The rows of a group lie close to one hidden flat surface of 10 dimensions, which may be shifted away from zero. Surfaces can cross.
(in the rows, 128 means zero)
Some rows, each with its group after it:
[136 104 144 144 140 153  92 161 139  91 134 166 163 117  74 149 137 121
 101 161 138 148 141 157 116] : K876
[134 113 141 115 112 104 116  83 101 132 121 144 152 155 129  91 120 142
 130 130 126  94 115 115 151] : K545
[126 161 119 135 118 137 175 142 169 133 127  87  51  99 119 101 106 161
 158  67 139 119 101 142  62] : K886
[131 144 111 112 132 135 146 134 128 126 145 139 136 128 116 121  86 130
 114 124 129 146 117 140 140] : K876
[107 142 156 117  95 165 134 103 136 138 104 128 126  90  64  97 141 162
 131 131 126 117  69 169 113] : K692
[174 139 102 136 106 119  58 142  79  93 125 106 113 148 103 160 104 150
 123  68 107 101 113 141 107] : K886
[178  88  83 151 187 161  18 151 130 109 156  84 109 102 109 136 135 126
  69 136  94 139 226 119 151] : K886
[133 142 122 126 111 129 143 121 131 125 130 125 124 133 118 123 102 139
 138 109 137 130 112 131 118] : K787
[109 102 169 168  93 144 124 120 141  93  84 135 140 128 111 133 171  95
 158 126 157 130 111 121  87] : K787
[124 147 153 190 110 182 161  67 121  64  71 103 165  94  69  99 107  90
 169  88 124  97  78 170 100] : K545
[111 152  84 184 196 115 157 128 109 108 136  87  89 131 161 189 166  98
 146 113  83 142 148 154 121] : K545
[154 131 129 142 145 147  77 211 145 124 155 148 103 118  98 174 104 159
  99 142 160 164 150 167  89] : K886
[107 124 135 168 177  65 177 148 151 121 133 155  84 172 164 175 141 149
 165 119 159 114 127 133  67] : K876
[146 138 123 171 158 160 105 175 120 132 110 166 132 128  97 207 116 135
 113 148 159 154  93 196 104] : K692
[112 132 123  86  90  98 175 100 120 118 157 119 121 148 153  45  88 139
 144 104 110 133 158  83 137] : K692
[ 76 150 115  77  97 130 187 127 117 148 116 142 133 128 134 111 154 107
 121 133 106 159  94 108 151] : K787
[161 113 141 138 102 134 107 121 166 122 140  89 129 136 131 145 101 123
 119 117 159 135 179 118 135] : K787
[157 136 144 204 105 149 129 122 154 122 100  89 150 154 137 225  95  63
 124 115 187 157 151 163 128] : K787
[137 121  77 180 222 111 129 147  78 129 113 207 141 170 172 155 125 123
 143 158 125 149  94 137 117] : K692
[143 135 147 141  88 172 121 156 185 155  99  75 110  94 122 175 140  92
 123 113 170 143 125 125 112] : K876
[140 125  41 121 209 106 140 162 116 184 149 155  89 160 214 143 121 122
 107 150 123 187 156  83 163] : K692
[ 83 135 200 108 134  94 198 145 184 126 143 124 132 117 126 155 152 107
 135 147 162  94 160 136 122] : K545
[136 115 124 130 118 147 106 117 111 120 117 174 157 137 106 102 107 143
 127 136 133 146  96 142 123] : K876
[148 128 130 167 143 140  90 154 110  84 124 135 128 128  94 162 128 141
 127 113 126 120 120 166  87] : K886
[110 130 147 137 117 154 134 105 119 129  98 161 136 105  79  99 141 156
 145 134 133 111  56 167 103] : K692
[110 100 147 112 155 138 109 122 165 125 124  93 115  80 101 111 212 113
 123 142 104  94 151 110 140] : K545
[135 171  95 149 148  97 171 154 126 152 132 134  80 166 155 178  71 153
 134  98 158 144 107 163  94] : K692
[125 146 135 123  99 176 137 134 146 178 112 152 124 106  99 133 103 154
 114 152 160 168  71 176 128] : K692
[104 149 110 118 195  86 154 141  84  88 154 134 135 125 121 154 165 123
 134 126  59  89 124 149 137] : K886
[120 114 128 124 142 130 142 130 164 117 139 105 119 112 125 140 154 100
 122 125 127 128 168 113 131] : K876
[132 147 123 130 146 167 139 178 163 151 127 133 119  93  97 180 120 117
  99 146 151 153 102 174 126] : K876
[141 140  84 107 150 102 102 120  76 161 138 146 124 166 156 150 110 153
 102 138 102 139 117 135 176] : K692
[116 148 126 141 110 135 155 130 124 153 111 151 160 156 148 189 119  93
 115 154 155 177 103 151 149] : K787
[123  93 122 189 182 100 127  77  93  98 127 144 140 158 179  90 145 122
 170 142 102 114 169 103 132] : K886
[137 146 115 108 140 133 127 134 161 171 117 115  75 109 111 120 116 171
 121 107 144 104  85 143 110] : K545
[132 118 128 162 144 143  99 127  96  85 123 150 144 129  97 125 136 136
 137 134 108 127 112 158 110] : K545
[108 137 125  79 146 101 138 185 133 153 173 170 104 122 125 127 127 173
 105 152 124 144 132 146 122] : K545
[138 116 118 113  93 138 102 100 102 142 123 126 138 134 134  89 121 145
 131 124 104 142 115 113 144] : K886
[146 129 118 134 137 107 111 145 106  76 160 133 106 133 113  92  87 165
 142  92 104 108 152 128  86] : K886
[152 128 147  69  42  97  99 195 146 142 187 142 131 179 145 151  47 158
  84 131 177 188 203 109 131] : K787
[ 98 150 154 123 137 156 170 152 165 118 130 131 119  82  86 134 131 126
 124 134 134 129 108 171  99] : K692
[128 140 103 157 179 132 122 140 128 101 136  90 108 109 118 176 161 100
 115 122  97 118 155 154 131] : K545
[149 100 133 128 148 128  62 165 116 106 126 130 134 114 110 157 175 115
 121 135 115  97 144 115 118] : K876
[120 150 143  41 107 132 133 199 132 162 159 154 125  86 120 103 137 155
 116 154 116 119 105 113 132] : K876
[145 128 138 170 102 163 113 122 131 167  81 138 146 139 141 169 131 109
 139 136 170 154  84 139 121] : K876
[147 110 117 158 136 141  72 123 107  99  98 118 100 115 104 126 170 147
 147  98 105  95  97 129  90] : K886
[118  49 193 129  81 167  48 144 155 148 104 177 172 118 110 118 214 125
 113 212 170 178 153 103 126] : K692
[137 120 111 163 135 122 122 108  97 103 121 130 135 156 147 123 111 118
 140 116 121 125 137 117 121] : K692
[ 88 136 134 102 132 118 175 116 160 131 147  90 114 102 135  96 158 117
 134 127 103 127 157 112 140] : K545
[111 142 149 139 128 144 160 105 134 109 123  96 144 109 109 124 127  98
 136 117 122 113 132 147 131] : K545
[137 104 137 157 121 141  79 155 148 142 110 131  93 124 119 149 151 151
 131 131 154 139 126 137  89] : K545
[143 152  56 129 156 158 118  68  79 141 101  78 156 120 127 158 131  75
  88 122  73 136 105 134 214] : K787
[157 148 116 135 100 156 105 124  99 126  89  93 143 110 129 138 120  96
 139  97 116  95  87 115 136] : K876
[163 124  88 161 164 154 117 121 128 118 166 133 110 133 138  48  28 164
 117 124 129 174 189 126 124] : K886
[137 131 135 160 133 176 133 121 146  97 106 133 154 104  83 138 119  99
 123 129 137 142 114 160 115] : K876
[124 142 115 140 169 141 166  73 133 125 119 116 151 106 121 109 124 109
 132 129 102 109 110 145 166] : K787
[133 140 145 116 109 125 138 111 138 133 123 124 131 127 109 122 100 139
 124 123 147 107 112 140 128] : K545
[115 153 145 162 113 133 192 140 172 147 133  95 101 137 164 180 111 104
 144 118 177 172 152 153 101] : K886
[125 140 118 145 146 122 144 101  75  78 115 149 185 149 114 136 112  97
 131 129  97 118 103 148 145] : K787
[163 143 123 149 119 106 144 102 159 143 143 103 100 152 158 134  67 150
 146  88 163 122 146 127 113] : K787
[ 84 167 121  94 112 127 197 166 147 155 124 138 101 128 132 163 128 115
 115 128 146 169  93 144 118] : K787
[177 132  88 145  92 111  41 151  89 182 104 114  98 184 164 226 113 152
 102 103 149 153 108 139 137] : K886
[144 100  75 115 176 128 104 104 151 139 147 132  86 131 118  96 130 172
  97 123 108 144 137 118 139] : K876
[103 109 152 134 126  95 145  98 102  95 128 151 172 155 150 128 150 100
 141 150 116 120 148 109 149] : K787
[129 127  73  97 170 140 105 100 113 162 108 130  71  91 100  53 159 202
 131 102  77  85  57 121 123] : K692

New rows. What belongs after each?
[133 132 127 141 144 119 113 143 119  99 136  99 121 129 123 179 159 109
 127 118 108 114 153 142 120] : K886
[150 153 123 144 133 131 147 145 169 110 147  75 105 124 116 175  88 109
 114  92 151 124 160 145 119] : K787
[127  92 127 140 114 133 107 127 136 157 139 158 120 141 160  82 124 160
 136 162 151 175 155 104 124] : K886
[122 122 113 116 177  82 136 140  97 113 142 177 116 151 141 110 146 165
 152 129 106  97  96 119 111] : K876
[116 140 135  71  92  77 126 181  92  72 175 164 129 170 112 103  81 160
 121  98 114 126 145 105  97] : K787
[132 105 149 165 150 132 109 106 138 140  89 119 134 128 123 161 171 111
 135 140 146  98 110 136 135] : K545
[130 172 149 135 150 165 211 113 216 127 160 110 128  69  90 116  71 134
 142 120 164 127 124 186 118] : K787
[139 138 155 149  48 148 124  73  87 110 105 144 179 163 105  99  62 137
 141 111 143 147  88 156 128] : K692
[ 88 117 163  68 107 133 162 152 161 168 136 164 134  97 131  86 171 140
 131 181 138 145 111 102 136] : K876
[129 112 109  88 129 158 101 154 159 170 117 120  99  90 103 119 173 139
  95 138 123 149 109 117 137] : K787
[186 119 147 129 144  95  79  97 147 158  82  82 124 149 115 196 119 122
 106  99 174  11 109 127 150] : K545
[151 118 109 129  56 129  95 124 142 162  98  61  72 156 158 142 127 122
 120  74 154 145 132  78 115] : K787
[131  85 163 164 140 102 110  94 156 161  70 117  94 136 155 137 196 142
 165 121 167  68  95 101  98] : K545
[133 125 126 127 145 124 131 101 133 124 144 133 143 125 130 120 124 134
 129 134 124 118 139 125 145] : K787
[170 133 103 139  92 137  67 154 141 146 124  61  71 138 127 184 120 143
 115  73 141 137 143 125 110] : K886
[175 128 122 178 143 119  97 116 124 119 123 141 125 160 129 158  74 146
 141 103 159 114 117 153 101] : K787
[119 139 129 160 128 166 143 122 145 107 134  75 136  99 114 148 145  77
 116 130 113 164 170 144 140] : K545
[159 118 134 147 144 138 109 133 152 138 138 143 130 124 118 151 109 144
 122 139 158 130 129 154 123] : K787
[128 141 135 147 121 131 146 112 140 117 117 108 118 122 122 131 111 131
 145 102 138 116 118 144 110] : K545
[123 170  97 117 123 132 170 131 147 162 120  88  66 108 136 131 124 148
 143  81 120 125  83 137 105] : K886
[136 102 166 144  67 140  96 119 113 124  86 155 166 133 132 103 148 117
 166 134 154 117  98 104 101] : K876
[107 130 111 111 170 131 167 135 151 133 149 164 124 116 110 119 127 147
 113 148 122 147 113 146 128] : K876
[140 109 131 177  86 150 110  84 116 124  73 122 148 155 134 134 124 106
 150 108 155 134  92 120 116] : K787
[131 125 130  95 119  89 132  99 109 164 137 132 141 162 165 123 110 141
 115 144 132 117 133 115 175] : K545
[103 136 147 174 103 168 166  78 114 127  70 158 167 115 113 113 146 111
 171 140 142 143  46 162 112] : K886
[129 122 124  88 124 138 121 142 155  89 178 128 136 118  82  89  95 137
  87 127 109 145 180 125 131] : K876
[117 112 130  99  83 129 102 171 114 118 116 145 122 143 108 136 148 127
 108 124 127 155 116 107 107] : K787
[157 132 107 112 118 145  88 131 131 162 131 115 110 128 120 143 110 147
  97 126 135 140 129 138 145] : K545
[118 166 170 102  34 120 132 191 122 108 129 153 122 144  83 163  96 169
 146  91 157 128  65 171  54] : K886
[139 105 102 121 137 121  90 128  96 157 115 181 124 152 141 103 127 173
 132 144 130 142  94 122 123] : K692
[135 153 113 138  75 150 137 111 108 154 106 111 150 168 145 171  81  92
 106 120 157 179 112 133 152] : K787
[150 124 129 145  58 144 111 103 158 198 100  99  92 154 171 138 101 149
 133 108 184 166 121 120 122] : K545
[146 178 106 137 128 174 139 145  96 103 118 172 140 106  64 121  54 164
 130 106 128 142  49 200  93] : K886
[101 119 137 126 141 117 131 137 100  96 153 162 158 133 124 114 152 127
 127 163  96 137 146 142 135] : K545
[116 145 160 117 149 143 145 189 124  70 156 180 187 102  68 156 123  98
 114 166 121 130 130 175 120] : K876
[172 117  88 156 128 131  60  86  62  69  99 105 143 149 100 112 108 121
 137  76  82  88 107 112 130] : K787
[111 168 164 147  94 141 192 129 130 123 115 132 177 132 136 164  96  74
 149 136 161 147 110 150 129] : K876
[126 121 126  82  66 111 108 145 129 146 145 129 132 163 147 134 107 132
 100 130 144 163 154  95 143] : K787
[ 83 132 167  87 106  93 178 145 124  79 172 147 175 145 131 123 136  94
 121 154 111 138 183 113 143] : K787
[120 145  99  96 192 141 135 155 136 178 155 168 141 107 119 168 141 136
  85 178 120 151 112 168 177] : K787
[143 130 125 117 158 114 135 136 169 112 169  95 116 112 121 137 123 129
 114 115 123 105 180 128 137] : K787
[131 167  83 113 135 141 181  98 136 219 109 118  98 134 178 137 102 135
 129 131 143 161  66 136 169] : K876
[122 135 124 126 125 114 157  89 144 173 109 105 108 139 162 138 137 127
 135 123 148 113 117 121 149] : K545
[ 98 129 132  62 163  68 152 214 161 113 195 130  73 125 129 150 167 146
 107 128 113 109 186 108 105] : K787
[155 133 117  81  94 145  67 174 118 174 116  98 123  97 140 150 155 119
 114 128 121 103 105  91 145] : K876
[177 116 115 137  87 178  54 101  91 126 102 105 194 124 120 146 112  76
  88 140 117 153 138 120 187] : K876
[153  83 144 122 165 122  71 169 167 133 164 134 132 113 117 173 172 129
  93 168 135 125 196 126 146] : K787
[148  85 139 153 113 125  83 142 145 135 129 152 134 169 136 161 134 129
 114 148 171 166 153 121 112] : K876
[130 111 144  69  96 119 120 144 161 131 162 134 115 112 109  69 115 168
 121 127 126 127 153  98 120] : K787
[119 119 141 124 120 110 157  82 139 119 135 135 149 133 142  80 127 134
 151 132 126 116 141 106 144] : K787
[100 142 143  89  95 112 151 126 105 135 142 139 154 136 142 132 139 121
 129 143 108 138 122 132 162] : K886
[138 155 137 124 123 137 135 167 124 117 133 142 138 125 113 156 110 124
 127 123 136 122 108 148 110] : K876
[132 111 111 123 120 120 132 110 153 137 149 143 114 154 135 106  99 156
 113 121 139 167 140 122 132] : K876
[123 129 135 129  90 160 160 128 132 140 138 157 183 146 152 116  76  88
 113 167 162 217 160 113 160] : K692
[157 150 107  98 111 114 107 166  81 159 109 150 112 129 152 132 113 164
 157 104 134  88  52 114 104] : K876
[136 135 121  86 127 147 106 146 100 119 131 144 161  96 100 108 128 127
 113 140  95 114 105 128 148] : K876
[115  76 215  83  87 135 107  63 171 153  81 126 199 103 100  83 189 105
 118 180 159  56 119  90 183] : K545
[115 151 106 125 127 127 166 106 118 137 117 132 133 138 135 124 114 124
 132 117 117 143  91 137 139] : K787
[117 138 193  77  59 135 158 136 194 155 147 106 151 114 109 125  86 112
 102 141 187 140 158 130 147] : K545
[109 128  98 149 172 105 172  67 121 139 122 107 145 156 181 152 155  78
 123 142 106 136 149 112 185] : K876
[147 125 121  96  78 105 105 115  71 149 121 154 144 163 168  76 104 157
 154 113 119 106  94  84 138] : K876
[111 177 118 109 165 156 187 182 169 143 148 133 118  86  92 193 110 114
  92 143 138 157 107 191 132] : K787
[ 98 127 148  92 127  92 167 157 139 124 155 163 123 132 144  97 141 150
 145 137 131 118 133 107 105] : K876
[140 163 115  90 120 130 141 167 120 174 124 136 109 101 134 134 119 146
 132 123 131 115  71 128 125] : K876
[133 165 104 159 215 121 182  86 125  96 131 102 141 107 121 150 118 102
 139 110  94  82 117 164 151] : K787
[137 146 168 141  71 133 148 140 149 102 115  87 132 122 134 147 108  92
 158  89 158 113 140 109  96] : K876
[125 134 121 150 137 130 138 119 141 119 116  93 103 124 130 136 128 113
 136 104 128 121 136 127 110] : K692
